The rows are grouped in 4 different ways at once. Each group adds its own fixed numbers to the row, and there is some noise. The rows also spread widely along 13 directions, which tell nothing about the answers.
In the rows, 128 means zero.
Some rows, each with its group in each grouping after it:
[161 164 122 150 111 111 137 128 165 118 134 131 125 127 106 112 135  88
 123 123 139 128 120 105 133 103 103 172 141 145 134 134 150 134 157  87
 145 140 140 123 123 125 128 170] | vadi J44 J726 X
[177 132 125 139  92 115 122 143 162 117 125 130  90 130 104 153 135 160
 127 108 138 128  99  87 129 124 101 134 127 105 137 101 133 126 131 123
 110 154 140 121 101 108 152 160] | daf J359 J726 W
[133 116 127 144  98 133 134 142 146 132 100 133 109 137 136 141 133 161
 133 131 143 153 122 107 124 128 115 128 131  86 118 111 148 113 141 120
 116 129 126 147 119 125 142 131] | Mef J637 J575 A
[156 138 125 146 124 146 154 111 146 155 132 121 145 112 150 111 140 101
 127 164 136 144 141 106 131 123 169 159 193 119 107 144 124  93 162  67
 148 135 119 163 150 132 114 155] | Mef J637 J575 A
[137 121 114  87 108 146 110 109 156 133 155 106 105 106 155 119 146 156
 119 122 109 122 123  85 124 142 129 116 140 120 127 147 135 164 154 150
 126 143 147 109 127 100 119 139] | daf J342 J85 X
[129 140 137 128 118 138 129 149 154 137 146 114 148 130 106 148 153 163
 136 117 124 140  94  96 131  99 108 141 134 116  89 128 142 117 118 108
 140 143 133 124 140 111 131 145] | vadi J44 J85 W
[142 141 154 138 111 132 112 131 127 108 176 151 130 153 100 161 149 192
 136 108 111 129  69 115 117 106 114 120 111  96  85 121 128 114 101 113
 105 168 125  92 137  96 173 120] | vadi J359 J575 A
[145 108  75 125 127 127 138  74 164 139 100 135 128 146 153 116 148  82
 111 121 104  56 187 137 130 199 185 123 134 158 155 112 113 112 223 155
 173 118 112 171 138 127  76 113] | vadi J440 J575 W
[173 149  76  85  80 129 117 120 204 119 117 105  77 143 128  98  97 119
 105 121 129 107 145 136 150 163  86 136 160 174 159 103 131 148  87 197
  93 118 135 139 107 103 106 139] | daf J342 J726 A
[114 129 132 115 133 153 129 123 117 154 134 116 132 127 153 113 109 130
 125 128 125 131 145 150 122 142 136 119 131 141 122 148 124 137  99 130
 114 102 134 117 137 133 120 108] | daf J440 J85 W
[123 152 115 125 129 156 152 117 136 142 146 125 151 125 138 115 149 106
 132 137 127 129 137 141 131 129 149 165 181 138  93 135 136 117 137  85
 145 113 121 144 150 141 113 148] | daf J637 J575 W
[127 118 135 152 119 135 146 116 117 125 129 136 129 161 109 149 127 118
 144 154 147 134 142 156  95 113 142 103 122 113 107 105 106  96 105 157
 104 127  88 156 149 114 132 119] | Mef J440 J575 A
[135 153  88  99 104  99 162  94 140 113 115 125 164 103 127 135 151 155
 126 122 110  87 113  97 142 162 155 175 142 149 141  77 161 115 234  97
 169 179 153 158 112 174 104 156] | daf J637 J726 A
[129 109 146 125 131 134 142 113 120 136 177 108 120 107 127 159 143 146
 142 130 138 147 124  96 121  90 152 110 163  85 140 132  94 128 142 130
 103 131 102 115 132 105 127 170] | daf J342 J726 A
[109 106 148 173 139 115 128 129 116 130 117 137 143 128 132 128 133 111
 126 122 114 129 148 137 116 123 150 107  97 116 143 134 119 124 167 124
 135 122 122 129 126 126 109 111] | Mef J44 J726 A
[148  75 154 163 128 144 109 122 148 164 112 135 102 122 160 134 157 124
 124 148 156 158 150  79 106 143 164  99 129  61 110 159 121  88 171 122
 134 124 122 133 148  85 125  97] | daf J637 J575 W
[131 124 119 137 111 149 106 150 185 106 151 114 130 148  86 140 183 135
 117 126  95 118 117  97 138 106 108 116 137 134  95 117 119 134 112 156
 138 148 117 154 131  73  89 149] | daf J440 J726 A
[108 136 168 152 127 137 152 131  90 146 148 138 127 132 138 138 104 131
 150 133 173 174 124 149  95  78 114 134 122  91 116 148 142 129 100 106
  99 102 121  93 148 136 169 134] | vadi J44 J85 X
[135 129 145 107 144 129 130 106 141 154 159 101 167  94 134 120 137 119
 127 145 128 130 126  82 137 120 162 133 162 134 120 157 121 101 153 101
 151 141 149 110 148 115 100 136] | daf J359 J726 W
[119 170 136 146 140 151 131 166 153 128 164 113 181 147  87 116 128 117
 117 124  95 126 115 157 157  95 112 148 170 178  87 133 104 116  52 107
 132 109 122 137 145 117  97 132] | daf J44 J726 A
[129 120  93 168  81 117 136 108  99  96  95 158  74 132 154 132 142 151
 135 110 131 133 130 159  71 155 132 134  71 100 135  89 176 175 197 136
 102 166 122 149 110 138 171 139] | vadi J44 J726 A
[ 93 124  98 111 136 139 146 101 131 116 164 114 117 146 136 124 110  84
 133 122 124 107 183 191 123 120 131 104 157 154 173 118  95 169 105 207
  97  68  92 127 125 115  78 155] | daf J44 J726 A
[145 144 111 137 111 145 149 109 121 139 131 142 129 136 151 123 123 138
 129 124 121 121 130 151 123 151 156 153 153 129 114 120 126 120 151  91
 124 133 116 140 141 145 150 125] | vadi J342 J575 A
[158 124 126 154 113 138 125 118 112 139 116 134 108 129 147 126 120 144
 127 127 144 137 130 137 101 154 154 126 108 121 108 122 139 115 132 117
 104 151 122 140 150 124 160 106] | vadi J440 J726 W
[145 130 158 150 117 132 137 117  60 155 132 113  83  96 171 109  65 119
 142 156 180 190 135 143  77 102 133 112 123  94 151 164 120 174  88  93
  50 118 134  95 133 147 181 150] | vadi J342 J85 X
[104 125 131 135 109 121 125 121 119 107 137 139 120 136 121 144 141 158
 135 110 112 127 109 122 106 116 108 120  92 102 138 115 143 162 150 138
 118 147 138 103 110 121 137 147] | vadi J359 J85 A
[142 135 149 136 108 116 139 106 138 120 152 137 126 133 106 138 134 115
 141 153 164 144 119 112 103 101 122 135 130 108 119 117 136  96 128 144
 113 154 121 114 141 100 137 143] | daf J359 J726 A
[185 119 131 184 119 132 146 117 114 145 106 135 111 155 122 138 104  98
 130 160 162 127 154 145 100 138 166 107 137 123 119 112  82  84 110 122
 107 125  96 176 160 121 142 117] | vadi J440 J575 X
[115 118 120 174 156 163 139 148 103 158 112 107 179 121 144 110 132 103
 114 146  86 122 158 154 130 148 191 112 164 157 102 145  80 131 118  69
 148 101 129 179 153 146  84 124] | vadi J359 J575 W
[114 114 121 171 111 143 107 156 110 106 119 122 109 123 124 129 148 149
 119 124  96 139 124 131 106 124 122 101  97 120 123 122 125 186 122 120
 103 145 135 148 103 119 122 146] | daf J440 J726 A
[ 95 130 147 127 131 117 134 148 118 141 116 113 157 121 122 135 108 136
 128 124 135 140 132 116 132 103 108 121 119 120 148 138 134 139 134 107
 131  92 155 107 107 152 109 130] | daf J44 J575 X
[137 137 134 123 115 103 106 110 136 120 119 135 147 127 114 114 129 126
 121 135 123 110 118 106 111 144 125 120  86 145 118 133 151 118 163 127
 146 163 164 114 130 127 121  93] | daf J44 J575 X

New rows. What belongs after each?
[ 92 115 123 150 127 151 131 159 135 125 134 118 148 128 114 144 173 141
 131 118 111 139 127 129 116 108 129 127 128 117  90 125 138 144 136 124
 142 120 123 147 137 114 105 139] | daf J44 J726 W
[117 115 162 177 119 123 119 160 145 115 138 150 102 149 110 155 147 140
 125  90 125 148 112 101 135  82  92 127 106  75 155 134 131 142 145 107
 118 110 126  87  98 101 142 159] | vadi J359 J726 A
[ 89 121 158  73 120 110 134 126 146 141 151  71 145  96 109 147  99 144
 148 161 186 183 125  79 121  54  84 105 142 102 156 145 144 132  88 179
  92 109 146  91 119 107  97 165] | daf J44 J726 A
[129 160 130 134 131 122 125 125 147 104 173 127 152 147  85 125 130 105
 124 114 100 102 123 153 140 104 112 130 137 166 131 121 105 133  96 144
 123 126 118 111 126 111 101 140] | daf J44 J726 A
[107 122 131 166 149 156 113 179 154 137 130 122 158 144 114 127 169 134
 104  78  62 109 126 126 168 131 132 132 137 143 109 142 105 143 136  87
 163  96 128 131 129 115  92 119] | vadi J342 J726 W
[126 141 121 136 124 128 150 107 158 136 139 113 153 125 119 110 138  71
 135 162 141 136 152 117 116 100 136 145 161 141 125 144 127 121 147 127
 151 126 121 146 148 118  84 168] | vadi J44 J85 A
[101 130 123 106 127 110 145 117 137 111 162 101 141 131  93 152 121 115
 143 129 137 119 140 133 125  85 110 108 141 134 166 107 105 147 113 185
 104 105 112 118 112 115  86 174] | daf J44 J726 A
[142 110 142 148 114 145 147 161 134 165 109 123  90 122 165 151 103 166
 127 108 156 160 141 102 137 115 116 121 152  76 158 137 120 134 134 105
 111  79 133 118 107 138 145 146] | daf J44 J85 X
[116 128  94 145 112 151 111 131 131  92 145 144 108 145 130 132 180 164
 122  84  76 101 109 153 113 160 127 133 100 128  91  98 149 173 151 137
 123 150 119 139 129 110 138 127] | vadi J637 J726 W
[124 158 120 127 118 150 134 107 110 125 150 125 176 129 122 113 142 147
 129 160 116 126 109 154 100 141 163 148 128 164  44 114 153 101 108 116
 128 187 127 164 185 127 136  96] | vadi J440 J726 A
[141 119 125 130  92 147 154 103  81 141 120 140 107 107 182 137 114 198
 141 150 159 158 116 144  77 164 173 132 126  92  89 101 161 115 141 120
  89 172 130 147 153 143 190 102] | daf J359 J726 A
[184 123 123 180 116 132 133 119 110 142 115 137  86 131 152 117  98 103
 121 138 151 135 154 165  97 161 169 115 127 131 134 124  98 117 114 126
  89 127 108 152 142 123 151 113] | daf J44 J726 W
[118 144 136 174 111 130 151 154 128 125  96 153 142 149 124 119 120 122
 123 121 126 138 130 161 128 130 120 160 121 134 119 108 153 112 128  96
 134 117 133 142 126 148 139 118] | Mef J359 J726 A
[117 124 133 141 115 136 133 146 146 137 104 132 144 153 121 136 120 147
 125 126 126 133 132 143 129 129 119 120 122 126 111 116 131 103 112 136
 128 111 123 146 131 128 121  98] | Mef J44 J575 A
[ 93 132 109 107 118 145 130 154 164 139 112 105 137 108 157 108 129 146
 107 107  97 130 142 105 170 133 108 146 161 140 158 140 156 174 152 108
 146  91 171 122  92 139  82 154] | daf J359 J726 A
[ 90 166 109 143 117 131 174 137  93 103 127 136 162 148 101 134 118 127
 139 127 126 120 127 204 119 122 120 158 138 160 114  71 134 136  98 122
 111 110 113 160 126 174 123 146] | daf J637 J726 A
[150  98 133 172 128 122 121  99 116 140 106 139  84 146 161 108  89  66
 118 141 137 121 190 160 106 147 158  84 111 118 189 148  84 136 139 148
  90  93 103 129 119 116 117 116] | Mef J440 J575 A
[129 141 130 175 116 124 141 140 143 104 142 151 115 162  97 144 154  97
 132 103 132 123 127 144 117  94 104 146 118 118 124 113 135 138 142 127
 132 117 105 126 130 112 135 157] | vadi J44 J726 X
[147 136 120 142 125 111 138 111 117 123 114 125 132 136 122 114 104 106
 124 128 129 108 140 164 119 159 146 125 114 160 139 102 115 114 120 138
 110 131 123 144 137 139 123 110] | Mef J637 J726 W
[149 146 125  73  98 103 132  80 158 124 148 123 122 129 119 126 109 135
 139 139 154 123 114 105 121 124 113 138 135 126 142 120 147 106 142 156
 108 154 128  98 128 117 142 133] | Mef J342 J575 A
[146 129 128 139 110 134 122 127 162 115 136 134 129 150 105 137 152 136
 127 138 121 125 114 115 122 123 124 124 136 117  93 113 124  95 119 141
 124 150 111 147 141  94 127 120] | Mef J637 J575 A
[131 133 117  98 129 121 123 104 152 120 164 106 138 134 103 136 132 114
 131 122 113  98 128 114 133 116 123 108 145 142 149 131 102 141 119 152
 120 121 128 109 125 102  98 159] | vadi J359 J575 W
[118 157 113 107  96  98 151 120 134 108 131 113 127 115  97 146 129 137
 150 119 159 142 105 112 109  86  83 164 115 120 142 102 181 154 150 126
 115 148 141 114 108 143 140 191] | vadi J44 J726 W
[ 92 141 138 158 141 135 123 151 122 141 107 126 178 130 137  88 110  97
 111 132  92 131 149 157 140 126 132 135 123 163 125 158 134 138 126  79
 149  95 150 129 122 154  92 102] | Mef J44 J575 A
[159 162 147  90 128  93 169  82 146 146 164 117 161 103 122 130 110 112
 143 141 171 125 117  85 140  97 143 173 165 127 143 132 149  71 181  98
 151 146 135  98 148 142 136 153] | Mef J44 J726 X
[141 132 101 124  92 150 143 133 145 150  89  98 117 115 157 105 100 136
 122 172 152 162 145 123 116 139 125 133 171 132 116 129 143 140  94 121
 106 121 147 174 131 130 116 150] | vadi J359 J575 A
[134 125 105 129  86 102 132  88 130 102 110 144  56 162 125 127  89  75
 138 139 175 126 170 173  84 124  91 106  96 118 199 104 128 164 119 205
  64 102 105 116  90 121 132 155] | daf J440 J575 A
[ 96 140 131 127 123 124 144 110  86 125 123 118 170 124 125 126 114 144
 141 159 138 142 121 151  98 123 144 125 122 136 102 111 142 121 118 116
 113 142 136 145 147 153 123 118] | vadi J637 J575 A
[120 136 125  97 112 119 117  95 148 109 164 118 118 125 113 117 139  98
 143 144 139 132 122 112 104  97  98 126 124 122 133 147 153 159 129 153
 112 143 136  90 124  96 125 166] | Mef J359 J575 W
[ 96 158 129 102 143 135 165 118  96 138 158 104 177 117 124 126  93 121
 139 134 132 127 136 173 132 112 140 142 166 165 131 119 116 133  81 119
 110  95 132 116 140 160 112 146] | daf J359 J726 W
[150 143 126 124 129 126 163 109 151 154 141 120 139 127 128 126 116  90
 135 137 164 129 154 134 133 120 149 157 176 138 136 127 122  86 140 122
 138 105 113 135 146 131 115 145] | daf J44 J726 W
[122 121 120 193 134 112 145 138 119 108 120 118 130 154  74 140 132  51
 139 143 141 126 163 169  95  91 129 104 116 144 146 105  84 144 103 158
 110 101  90 166 132 114  90 173] | vadi J44 J726 W
[121 110 125 112 121 141 145 124 163 156 122 107 131 117 147 139 149 131
 131 131 146 140 142  73 140 114 135 139 168  92 131 143 139 119 185 112
 155 105 130 131 135 119 108 154] | vadi J342 J575 X
[151 152  88 103 113 127 164 117 187 134 132  98 136 134 113 122 113  76
 123 148 134 104 164 120 161 118 120 145 215 163 173 112  93 128 123 140
 135  89 123 160 110 132  65 203] | daf J359 J575 A
[ 69 110 114 123 141 104 128 122  89 102 132 120 142 136 122 151 119 145
 129  85  88  88 142 152 121 125 119  84  84 129 190 111 114 203 168 152
 118  93 135 100  88 156  97 144] | vadi J44 J575 X
[115  92 168 190 167 134 135 137  63 163 116 113 202  93 141 145 146 162
 123 143  94 137 123 104 117 141 234  99 120 108  93 138  81  85 186  46
 156 163 130 162 168 150 115  86] | vadi J342 J726 A
[175 144 101 117 131 135 131 101 150 118 169 127 147 145 114 138 141 144
 120 109  76  63 120 138 139 162 168 117 156 169 105 103  85 106 136 138
 142 152 107 151 151 117 116 116] | Mef J44 J575 X
[216 173 138 144 103 120  85 131 179 132 120 162 141 150 112  97 123 158
  92 111  95  88  79 100 152 188 129 154 106 173  71 134 145  61 129  76
 159 191 170 119 145 115 159  41] | daf J44 J575 X
[117 141 104 113 125 122 125 140 159 118 139  89 133 123 104 128 128 112
 121 109 106 115 133 113 151 100  95 130 144 157 167 130 123 179 118 132
 121 104 139 124 100 124  83 189] | vadi J440 J726 W
[163 121 120 123  98 127 114  98 134 134 120 133  86 118 156 110 124 130
 123 134 141 125 132 110  97 163 139 121 107 119 129 135 142 139 162 142
 115 158 144 116 131 117 150 111] | daf J342 J85 X
[191 146 128 151 100 132 105 100 163 129 142 160  86 135 149  95 136 105
 110 134 130 127 122 109 121 150 133 153 141 117 120 150 141 112 157  93
 121 157 130 111 131 102 155 121] | daf J637 J575 A
[110 134 117 101 119 146 133  96 156 127 152 121 126 122 156  99 141 108
 127 145 132 139 147 136 119 131 132 146 153 133 112 140 161 132 140 155
 127 126 120 127 153 101 109 126] | Mef J637 J726 A
[109 118 144 171 154 141 132 140  86 137 154 115 151 109 135 136 138 133
 131 114 103 138 128 137 116 106 166 114 129 118 121 149 106 158 141  74
 121 120 123 126 135 135 122 149] | vadi J44 J726 W
[117 143 128 132 127 126 121 143 134 120 131 127 138 141 113 120 113 126
 123 103  95 109 125 147 143 126 106 122 122 147 144 130 117 152 102 115
 117 103 141 105 104 134 120 133] | Mef J359 J575 W
[126 106 142 118 104 137 124 138 133 139 135 134  62 143 151 151 104 172
 139  86 158 158 128 143 120 121  92 113 112  76 150 125 141 145  99 171
  67  88 107  81 114 104 180 118] | Mef J342 J726 W
[144 146 122 137 116 138 101  91 152 108 160 161 151 141 127 100 180 126
 120 127  76  95 105 129 109 154 155 147 103 148  61 141 159 108 182 107
 166 199 131 127 161  98 133  85] | Mef J44 J575 A
[148 164 103 139 107 151 130 148 167 102 148 151 116 187  86 135 140 121
 115  93  97  86 120 168 151 127  89 143 142 165 107 100 113 137  75 135
 123 104 108 134 120 116 127 134] | daf J440 J575 X
[122 122 103 125 126 139 138 108 138 136 132 136  93 136 172 109 112 105
 119  94 119 106 170 163 135 157 134 135 143 133 177 134 127 165 158 144
 116  79 123 106 117 126 118 140] | vadi J359 J726 W
[ 95 126 142 138 150 127 143 135 118 137 138 132 157 127 130 141 132 125
 124  91 107 109 142 136 152 124 141 132 134 129 159 130 116 132 160 100
 148  88 136  98 112 149 104 133] | daf J359 J726 W
[144 148 122 153 115 133 141 126 126 127 130 132 123 138 121 112 115  94
 123 138 130 127 142 162 123 130 137 142 146 152 128 118 111 125 108 122
 109 123 113 143 134 130 126 135] | daf J342 J726 A
[162 109 142 147 145 139 113 137 155 163 131 128 118 141 141 128 120 118
 106 101 107 107 150 116 160 153 155 104 148 124 153 151  69 101 133 113
 131  85 121 111 124 111 112  99] | daf J342 J575 W
[122 126 156 185 125 156 156 167  98 154 127 130 109 129 143 137 112 122
 148 131 160 190 134 155 104  80 119 135 142  85 115 148 122 140  85  81
  93  91 105 129 133 139 162 161] | Mef J44 J85 W
[ 87 124 139 120 137 133 124 161 176 138 130 114 153 143 104 137 141 126
 123 101 124 130 138 118 157 102  91 130 133 132 130 137 140 124 116 151
 150  77 135 107 120 109  84 123] | daf J44 J726 W
[104 126 143 120 149 153 172 130  96 172 151  91 144  99 152 132  97 106
 146 146 167 172 158 146 131  89 156 135 198 115 144 149  96 132  99 102
  98  65 110 124 142 152 118 170] | daf J342 J726 W
[147 112 128 106 109 132 130  96 103 170 107 109 115  78 191 113 106 163
 134 148 149 152 131  93  97 169 175 124 123 102 127 147 149 128 177 102
 116 157 156 122 136 148 154 110] | daf J342 J85 W
[135 140 106 142 112 123 156 104 130 135 108 125 135 124 143 111 112 102
 131 151 151 133 156 150 108 140 152 146 140 146 129 114 145 115 153 131
 128 135 121 163 145 140 117 134] | vadi J44 J726 A
[160 154 120 157 100 117  91 104 178  96 142 182 105 157 122  89 168  97
 103 100  94  92 117 134 117 160 117 161  83 150 108 136 170 124 188 127
 156 178 138 103 129  93 138  93] | daf J44 J726 A
[189 160 134 164 101  91 146 113 155 118 125 164 120 139  95 139 146 109
 132 106 134 106  95  91 126 124 120 176 116 117 143 109 138  94 194  65
 155 174 137 109 113 138 161 170] | vadi J359 J85 W
[ 19 120 185 139 143 142 106 149  88 109 175 143 146 146 119 132 139 129
 143 109 114 169 121 154 110  50  72 103  86  82 137 172 149 192  91 128
 100  73 138  34 104 112 125 134] | daf J359 J575 A
[140 173 151 133 123 142 170 130 126 147 157 156 146 165 118 148 114 146
 140 100 149 129 104 155 150 106 118 180 165 119  99 117 132  78 108  75
 127  99 106 102 152 154 178 120] | vadi J342 J575 X
[ 99 122 142 130 137 142 133 122 131 124 178 120 142 131 119 136 148 116
 144 128 113 138 130 131 114  82 125 113 139 113 120 146 113 147 122 143
 123 120 106 110 137 102 110 157] | Mef J44 J85 A
[151 120 115 167  92 124 141 133 100 117  93 144 109 138 122 152 129 172
 131 128 123 120 117 137  95 155 146 116  90 114 118  80 122 124 148 121
 113 172 123 169 115 149 154 123] | daf J440 J85 A
[121 135 121 153 133 164 160 140 117 141 140 116 158 102 151 116 155 125
 128 139 103 139 132 124 128 116 165 159 178 129  95 140 134 147 156  58
 156 127 133 162 149 142 120 165] | Mef J359 J726 X
[178 117 126 154 121 131 162 125 144 169  80 107 155 133 122 126 100  94
 131 186 165 133 160 130 120 155 177 118 173 142 106 110  86  42 100 123
 135 124 115 201 168 129 108 110] | Mef J359 J575 W
[ 94  92 181 175 132 109  84 152  79 140 101 112 113 107 147 111  77 136
 122 137 149 189 137 129  91 101 107  66  51  93 163 171 135 171  98 131
  70 112 161  83 107 120 134  92] | vadi J44 J726 A
[ 96 137 150 162 141 140 130 131  76 130 149 132 169 113 135 129 142 152
 128 121  94 136 109 138 118 111 157 136 110 122 106 140 138 147 153  58
 130 152 136 118 136 151 138 129] | vadi J440 J726 A
[169 137 142 147  95 128 120 105 178 144 121 141  87 147 139  91 108  61
 124 170 188 165 150 112 108 108 101 145 147 109 129 164 149 100 109 135
 109 121 128 111 142  82 139 134] | vadi J359 J575 A
[ 76 111 140 151 123 149 156 129  93 140 129 120 137 100 163 131 143 130
 145 150 148 181 142 123  97  89 147 137 141  79 123 146 158 159 162  94
 122 117 131 128 135 134 127 168] | vadi J359 J726 A
[135 115 132 182 127 125 161 133  85 156  77 133 137 129 145 132 104 118
 127 136 140 131 155 144 114 149 175 123 128 115 140 112 104 115 165  76
 128 105 126 163 134 173 135 116] | vadi J342 J575 X
[138 150 158 166 129 138 107 164 161 142 129 149 148 158 106 118 133 132
 108  99  99 127 105 120 163 119 108 146 132 133 104 151 121  98 109  68
 144 114 137 104 130 118 133  95] | vadi J342 J575 A
[121 114 127 147 130 146 160 121  95 131 152 115 134 114 139 149 135 144
 147 142 113 136 131 135 108 110 168 107 157 104 131 117  89 147 132 114
 111 134 106 150 133 133 125 175] | Mef J359 J85 A
[119 149 144 116 127 128 101 126 156 118 150 114 150 130 109  90 133 111
 114 136 117 131 113 119 132 120 100 133 117 160  97 149 154 127  95 136
 131 137 149 105 149 100 111 102] | Mef J637 J726 X
[141 117 148 134 122 107 131 108 106 136 127 106 136 104 132 132  99 138
 133 161 153 148 125 108 100 122 153 100 118 115 139 126 115 113 121 136
  98 156 140 126 139 119 129 127] | vadi J359 J726 A
[106 143 106  94  95 119 116 107 113 108 126 136 102 131 153 114  96 171
 127 104 115 118 121 159 103 155  96 124  77 139 154 112 170 182 134 167
  94 142 156  94  96 149 146 109] | daf J44 J85 A
[ 82 164 139 145 131 155 156 134 114 116 171 152 181 139 113 131 171 136
 138 117 100 128 105 155 129  96 132 177 148 134  73 121 155 124 139  75
 156 139 124 121 147 138 130 145] | daf J359 J726 A
[122 137 137 111 108  99 145  95 123 132 120 136 111 135 144 133  84 132
 133 114 167 132 137 134 124 123 111 141 104 117 183 116 159 122 157 142
 101 114 133  88 111 147 146 126] | vadi J440 J726 A
